There are 4 ways to turn a row about zero (a turn may also mirror it). The second row of each pair is the first, turned, with some noise. The first 40 pairs use one turn. New pairs use 3 turns, one after the other, and a turn may come again.
Known pairs, each followed by its turns in order:
[ 2.48  3.23 -2.93  3.03  1.25  3.04 -3.40  2.42  0.14]
[ 0.84  0.07 -1.34  1.54 -2.06 -3.67  5.49  2.49 -2.49] -> (1)

[-0.83 -0.29 -2.04  0.03 -2.39 -2.06  0.90 -2.92  2.76]
[-1.81  0.40 -3.73 -2.76 -0.61  0.30 -1.29 -1.95  0.34] -> (1)

[3.11 2.07 1.18 2.57 0.76 0.60 2.98 0.32 2.23]
[ 1.23  0.58 -2.20  0.94  3.65  0.30  2.77  2.28 -1.22] -> (2)

[ 1.91  1.86 -3.35 -3.40 -1.96  1.80 -1.18 -1.53 -1.09]
[ 3.83 -3.28  1.09 -0.49 -0.71  0.98 -0.09 -0.89  3.56] -> (2)

[ 2.35  3.14  2.05 -0.73  0.60  0.49 -0.71 -2.95  1.55]
[-3.47 -0.38 -1.81  2.22 -0.21 -1.43 -1.38  2.58  0.75] -> (1)

[-3.28  2.97  2.45  0.54 -1.57  0.95  0.50  2.44 -3.26]
[-3.09 -1.67 -3.09  1.00 -3.38  0.41 -0.91  2.99  0.49] -> (2)

[ 1.90 -2.42 -0.94  0.60 -1.28 -3.14 -0.93  3.33  0.48]
[-2.24 -1.81 -2.24 -0.62 -0.33  3.28 -2.06 -0.12  2.38] -> (0)

[-0.65  0.52  0.07  2.63  2.44  1.46 -2.58  0.49  2.53]
[ 1.34 -0.21 -3.49  1.97 -0.61 -0.79  2.66 -0.21 -2.19] -> (3)

[-0.25 -0.06 -0.29 -1.51 -2.70 -2.86 -1.36 -0.66  0.82]
[ 0.65  1.08 -1.23 -0.23 -0.89 -1.21 -0.87 -3.06  2.27] -> (2)

[-3.36  1.98  2.31  1.95  1.47  0.69 -1.35  0.07  3.42]
[-1.54  1.49 -4.77  1.35 -1.65 -1.57  2.48 -0.69 -0.29] -> (3)

[ 3.30 -1.45  2.12  3.34 -1.72  0.80 -2.59 -1.37 -1.32]
[-1.22 -2.19  1.13 -3.89  0.60  0.46 -2.40 -2.12 -3.09] -> (0)

[ 1.89 -0.99 -1.44  2.18  2.57 -2.31  2.90 -1.89  2.20]
[-0.64  0.66  2.64  0.72 -2.32 -0.67  0.36 -1.74 -4.88] -> (3)

[-2.11 -2.54  0.62 -0.32  1.64  1.85  0.97 -2.64 -1.39]
[ 0.65  0.79  2.19 -3.06  0.31  1.54 -1.80  2.63  1.32] -> (1)

[ 0.13 -1.63  0.94  0.18 -0.52  2.82  1.04 -2.02  1.46]
[-0.36 -2.15  2.18 -0.57  0.94 -1.67  2.23  0.02 -0.51] -> (0)

[ 2.49  1.71  3.07  0.49  2.72 -0.91 -0.06  0.58 -2.89]
[ 0.28  3.25  2.00 -1.35 -1.57  3.27 -0.62 -0.91 -2.37] -> (0)

[-0.23 -1.56  1.86  3.13 -1.34  0.36  2.29 -1.27  1.66]
[-1.10  3.41 -1.49  0.34  1.95  2.51  0.33  0.43 -0.46] -> (2)

[ 2.68 -0.22  2.71 -2.01 -2.11  3.03  2.84 -0.19 -0.74]
[ 2.75  2.45  2.45 -0.82 -1.19 -1.76 -2.11  0.81  3.42] -> (3)

[-2.14 -3.27 -2.80 -1.76  0.53  2.52  0.03 -1.68  0.18]
[ 0.60 -0.15  3.86 -1.66 -0.03  2.46 -3.42 -0.71  0.00] -> (2)

[-1.85 -1.88 -1.63 -0.30  0.79 -0.71 -1.95 -3.42 -3.25]
[-1.69 -1.62  2.24 -4.92  0.70  0.17  0.54  1.12  0.60] -> (1)

[-0.33 -0.27 -1.96  2.26 -2.47 -0.87 -2.60  2.04  0.76]
[-1.39  1.44  1.10  2.70  0.68 -2.11 -0.83 -0.02  3.19] -> (2)

[-1.83  2.71 -1.20  0.97  1.22  3.29  1.02  2.20 -2.71]
[ 1.60 -2.10 -2.03  1.80  0.24  0.04 -1.04 -3.57  2.54] -> (3)

[-2.24 -3.15 -2.17  2.93 -2.56 -1.87  1.98  1.36 -0.75]
[-2.07  4.54  0.80 -1.12  0.29 -0.43 -2.37  2.11  2.71] -> (2)

[-2.79  0.09 -0.67  1.61  1.16 -2.46 -3.39 -0.96 -1.92]
[-0.33  1.89  1.45  2.12 -4.13 -2.05 -0.63 -0.56 -0.77] -> (2)

[-0.33 -1.53 -3.39  2.69  0.00 -0.40 -2.33  2.60  1.37]
[ 2.46  0.24 -0.58 -1.85 -2.28 -2.32  2.33 -2.27 -2.01] -> (1)

[-0.76  2.94  1.26 -1.94 -1.07  1.56  1.55 -2.25 -0.86]
[-0.67  2.47  1.07  0.55 -0.47  0.42  0.39 -1.58  3.71] -> (3)

[ 0.03 -0.33  1.31  1.85 -0.88 -1.00  2.60  2.40 -1.09]
[ 0.00 -1.12 -0.69 -2.19 -1.98 -0.89 -2.56 -1.00 -0.16] -> (3)

[ 3.41  2.09  0.57 -0.51 -2.63 -1.01 -2.43 -1.69  1.81]
[ 0.80 -0.41 -3.39 -4.47 -0.08  0.09  1.00  0.29 -1.84] -> (0)

[-0.40 -1.50 -2.41  2.84  0.39 -0.62 -0.54 -0.80  1.30]
[ 0.63  0.90 -0.98 -3.01 -1.19 -1.77  0.13 -0.31 -1.70] -> (1)

[ 1.05 -1.69 -1.69  1.85  1.41 -1.33  2.07 -2.47  3.29]
[ 2.71  3.57  0.97 -0.42  2.98  0.31 -0.38 -0.25 -1.54] -> (2)

[ 2.09 -2.76 -2.06 -1.97 -2.06 -1.60 -1.27 -1.66  1.05]
[-0.52  0.80  3.11 -0.83  3.17  0.46  0.29  2.77 -1.88] -> (3)

[-3.25  0.19 -1.83  3.09 -3.28 -0.50 -1.30 -0.09  0.86]
[-1.46 -0.27 -2.02  0.01  2.05 -3.79 -3.13 -0.42  1.43] -> (0)

[ 2.19 -0.66 -1.42 -1.42 -0.28  3.26 -0.08  0.26  2.64]
[-1.33 -3.00 -0.92  0.54 -0.77 -0.40  3.48  0.45 -1.49] -> (0)

[-1.98 -1.58  3.38  2.09  1.44 -1.79 -0.80  0.35 -1.40]
[ 0.62  0.85  3.70 -0.57  1.93 -2.42 -2.27 -0.84 -0.14] -> (1)

[-0.37 -3.13 -0.61 -1.02 -0.34 -0.53  2.10  2.21  1.06]
[-1.67 -1.70  0.44  1.24 -0.51  1.26  0.81  1.01  3.33] -> (0)

[-1.68  2.63  0.97  0.00  0.87  2.16  0.33  2.14 -1.19]
[ 0.53 -1.02 -2.31  0.73 -0.78 -0.47  0.16 -1.95  2.97] -> (3)

[-3.41 -3.32 -2.48 -0.12  2.52 -3.35  2.21 -1.72 -3.15]
[-4.47 -2.71  1.89  2.62 -0.81  3.27 -3.45 -0.39 -2.04] -> (3)

[ 1.51  0.78 -0.71  1.63  1.56 -1.16  0.48 -1.10  1.64]
[-1.78  1.54 -1.08  0.01 -1.22 -1.04 -0.62  0.32 -2.26] -> (1)

[ 2.61  2.58  1.94 -0.95 -2.61  3.16 -0.63  0.61 -1.80]
[-0.03  0.29  0.02 -2.54 -4.65 -1.74  0.69 -0.77 -2.78] -> (0)

[ 1.10  0.08  3.35  2.31 -2.22  1.02  2.34 -2.85 -0.75]
[ 0.23  0.34 -1.99  0.16  3.96 -0.26 -3.20  2.66 -0.32] -> (1)

[-2.94  2.08  0.15  3.15 -0.01 -3.18  1.04  3.23  3.07]
[-3.84  4.11 -2.29  0.55  2.33 -0.65 -0.74  0.30  3.10] -> (0)

New pairs, each followed by its turns in order:
[-1.09 -3.32  1.14 -2.15  2.74  0.53 -2.52 -2.94  0.72]
[-2.01 -3.89 -4.08 -0.15 -0.38 -1.83 -0.48 -1.22 -0.67] -> (3) (2) (3)

[ 1.19  0.59 -0.38  2.21  0.81  0.39 -0.60 -2.83  0.97]
[ 0.75 -0.69 -0.34 -2.21  0.97 -1.28  1.85  0.39 -2.34] -> (3) (3) (0)

[ 3.29 -0.73  3.28  0.65  2.69  0.01 -3.39 -0.76 -1.43]
[ 1.01 -0.65 -1.35  2.38 -0.85  2.61  4.74  0.69  2.32] -> (2) (2) (1)

[-1.57  1.46  2.18  0.11  0.35  1.20  0.31  2.75  3.16]
[-1.64  2.04  1.49  2.84  2.10  2.18 -0.14 -1.10  1.20] -> (3) (1) (3)

[-0.75  2.43 -0.49  2.55  2.73 -1.83  0.38 -0.48 -0.28]
[ 0.67  0.48 -3.12 -2.20 -0.69  1.83 -1.43  1.98 -1.35] -> (0) (3) (1)

[-1.46 -0.59 -1.30  1.32 -1.71  1.72 -3.37  0.02 -0.69]
[ 2.66 -0.87  0.20  0.42 -0.90 -1.88 -0.88  1.88  2.33] -> (2) (3) (2)

[-0.04  3.01 -1.42  1.51 -2.85 -0.11  2.85 -1.19  1.35]
[ 0.26  1.91  2.51  1.51 -0.99 -1.26 -2.78 -0.93 -3.26] -> (2) (2) (1)

[-2.90 -0.17  0.48 -2.62 -1.45  0.55 -0.31 -1.24  2.46]
[ 0.35  3.87  0.25  1.32  0.00  1.89 -1.29  2.01  0.29] -> (1) (3) (0)

[-1.16 -2.76  2.40  1.13 -3.04 -1.89  2.18 -0.44  1.46]
[-3.17  1.28  3.71  1.02 -1.53  0.13  0.60  1.78 -1.33] -> (1) (3) (0)

[ 2.30  2.36  0.88 -1.77 -2.88  3.14  0.37 -2.07  1.69]
[ 0.58  2.35  4.15 -2.10 -2.86 -1.85  2.08  0.15 -0.94] -> (1) (3) (2)

[-1.50 -1.42  2.95 -2.36  3.05  3.03 -3.03  2.91 -0.52]
[ 2.33 -2.95 -2.69  4.71 -2.49  1.24  1.22  1.21  0.82] -> (0) (3) (2)

[-1.99  2.61 -0.38  0.57 -0.61  1.71 -0.19 -2.94  1.11]
[-0.46  0.54 -0.45  0.44 -3.97  1.83 -0.66  1.37 -1.76] -> (0) (1) (2)

[ 0.54  0.06 -2.59 -2.84 -0.32 -0.14 -1.72 -2.14  1.44]
[-0.12  1.35 -2.30  0.12 -2.86 -0.16  1.04 -1.95  2.21] -> (3) (0) (3)

[-3.31 -3.39 -1.53  3.17  0.61  3.24 -2.98  1.69 -2.92]
[ 2.49 -1.16  3.44 -5.77  0.95 -2.40  1.29  2.07 -1.21] -> (3) (0) (1)

[-2.63 -0.39 -2.72 -1.54  0.56  1.88 -1.22 -1.27 -0.19]
[ 0.97  0.09 -0.68  2.83 -1.41  1.34  2.65 -0.44 -1.35] -> (2) (3) (1)

[ 0.57 -2.75  1.88  1.11 -0.63 -2.67  2.95 -0.71 -2.09]
[ 0.68 -2.31  1.30  0.11  3.67 -2.47 -2.12  0.56 -1.38] -> (3) (3) (2)

[ 0.15  1.97 -2.95  2.41  2.93  0.08 -1.40  2.65 -0.54]
[ 1.81  1.47  0.90 -0.12 -1.93 -1.79  1.42  0.00  4.67] -> (3) (2) (3)

[ 0.82  3.40  0.00 -2.79 -3.26 -2.64 -2.68 -1.99 -0.86]
[-1.82 -1.21  3.42 -4.10  1.10 -3.31 -2.17 -0.31 -0.60] -> (2) (0) (2)

[ 1.66 -0.91  0.12 -2.75  3.36  2.58 -3.01 -0.72 -0.23]
[-2.82 -2.53 -1.08  3.57  0.52 -0.70  0.79 -0.19  2.88] -> (2) (3) (2)

[-1.08  2.29  1.69 -2.36 -0.06  1.09  0.99  1.87  2.48]
[-2.50  0.03 -1.21 -0.71 -0.16  0.79  2.71 -2.43 -1.69] -> (1) (1) (1)

[ 2.12 -2.81 -3.21 -3.07 -0.31 -1.42  2.52  1.36 -2.32]
[-1.35  3.52  0.44 -1.25 -1.65  2.02 -4.59 -2.07 -0.45] -> (0) (0) (2)

[-1.25 -1.34 -0.24  1.77  1.92  2.85  0.09 -1.42 -1.86]
[-3.91  2.00  1.83 -0.81  0.80 -0.59  0.51  0.11 -0.39] -> (3) (2) (0)

[ 0.29 -0.12 -1.83  2.29  2.51 -0.01  2.83  0.59 -1.52]
[-0.16  2.25 -0.26  1.29  0.26  2.05  2.64  2.15 -1.77] -> (2) (1) (2)

[-0.55  1.55  2.31 -0.79  1.72  1.19  2.71  1.27  0.23]
[ 2.62  2.74 -0.08  1.08 -0.12 -1.22 -1.88  0.33  0.37] -> (1) (0) (0)

[ 0.69 -2.61 -0.72 -2.63 -0.46  1.37 -3.28  2.32 -1.40]
[-1.82  2.45 -2.67  1.74 -1.44 -2.11 -1.96 -1.08  1.82] -> (2) (3) (0)

[ 2.48 -2.12 -3.28  1.22 -0.09  0.17  0.71 -1.98 -0.65]
[ 1.66 -2.33 -0.11  0.67 -1.54  1.15 -2.63 -1.50  2.63] -> (1) (2) (1)

[ 1.99 -2.96 -1.69 -0.72  0.30 -2.37  1.33  1.75  2.55]
[-2.05  0.29  2.96 -1.10 -0.14 -2.97  0.46  1.14  3.15] -> (2) (3) (0)

[ 2.84 -1.38 -1.27  2.96 -2.06 -2.98  1.97  2.28 -0.31]
[-2.09  4.16  2.70 -0.21  1.26 -0.59 -2.18  2.53  0.99] -> (3) (2) (3)

[ 2.16  1.73 -0.91  0.26  1.95  0.93 -2.51  3.29  0.27]
[ 1.86 -3.30  1.08 -1.47  2.45  0.11  1.50 -1.86  1.53] -> (2) (3) (1)

[-0.87  1.61 -1.31 -3.26 -0.99 -1.55 -3.39 -2.08  1.93]
[ 0.45 -1.14 -0.91 -2.63  3.51 -2.25 -2.92  0.43  2.14] -> (3) (3) (0)

[-0.68 -1.27 -2.41 -0.23 -0.20 -0.41 -2.02 -2.66 -1.69]
[-2.64  2.24 -0.39 -1.30 -2.20  1.39  0.19  0.02  0.57] -> (3) (1) (0)

[-0.32  1.85 -1.07  1.08  0.35 -0.25 -1.20  1.38 -3.15]
[ 0.27 -1.04 -0.48 -2.57  0.35 -2.41 -0.98 -1.18  1.52] -> (1) (3) (0)

[ 1.25 -1.36 -1.19  0.87  3.03  1.93 -0.30 -2.27  0.63]
[ 1.88 -2.16  0.98  0.20 -0.02  1.67  1.95 -1.49  2.66] -> (3) (3) (2)

[ 3.16  2.87  0.67 -3.01 -2.75  0.69  2.21 -0.67  0.11]
[-0.55  3.13 -0.70 -2.06 -1.13 -1.79  1.06  2.70  3.87] -> (3) (3) (0)

[-1.20  2.89 -1.77  2.05 -3.09 -1.70  0.26  2.84  2.30]
[ 1.44 -2.55 -1.24  0.16  2.24 -1.58  4.56  0.65  1.85] -> (1) (2) (2)

[-1.79 -1.73 -3.22  0.59 -0.43  0.43 -2.61  2.93  3.33]
[-4.14  0.16 -1.22 -3.18 -1.48  1.83  1.86  1.93 -0.38] -> (2) (1) (3)

[-3.41 -3.24 -0.39  1.06  0.70 -1.87  0.71 -1.36 -1.04]
[-0.75  1.01  2.98 -2.62  1.90  1.86  1.83 -1.26  0.44] -> (2) (0) (3)

[ 0.43  1.31  1.17 -2.10 -3.23 -0.86  2.41  0.74  2.07]
[-0.02  1.73 -1.81 -1.41 -1.56 -2.13 -1.66 -2.35 -2.54] -> (0) (3) (2)

[ 3.05  0.81  1.33  0.04 -0.87  2.15  1.17 -1.10  1.99]
[-1.32  0.54 -0.50 -0.21 -4.41 -0.98 -0.67 -0.44 -0.74] -> (2) (1) (0)

[-0.01  2.34 -2.40 -2.22 -2.00 -1.08 -2.91 -0.26 -2.17]
[-1.75 -2.24 -2.47  3.14  1.31 -0.07  0.38  0.07  2.89] -> (3) (1) (2)

[ 3.09  0.70  1.25  1.08  1.20 -3.13  0.65  0.56 -2.99]
[ 3.83 -1.52 -2.87 -1.82 -0.48 -1.28  1.51  1.57  0.80] -> (1) (3) (1)

[-2.63 -1.48 -0.01  3.41  1.37 -0.93  0.77  1.54  2.04]
[-0.44  2.59  1.76  1.29 -1.64 -2.76 -0.21 -0.80  2.90] -> (1) (3) (3)

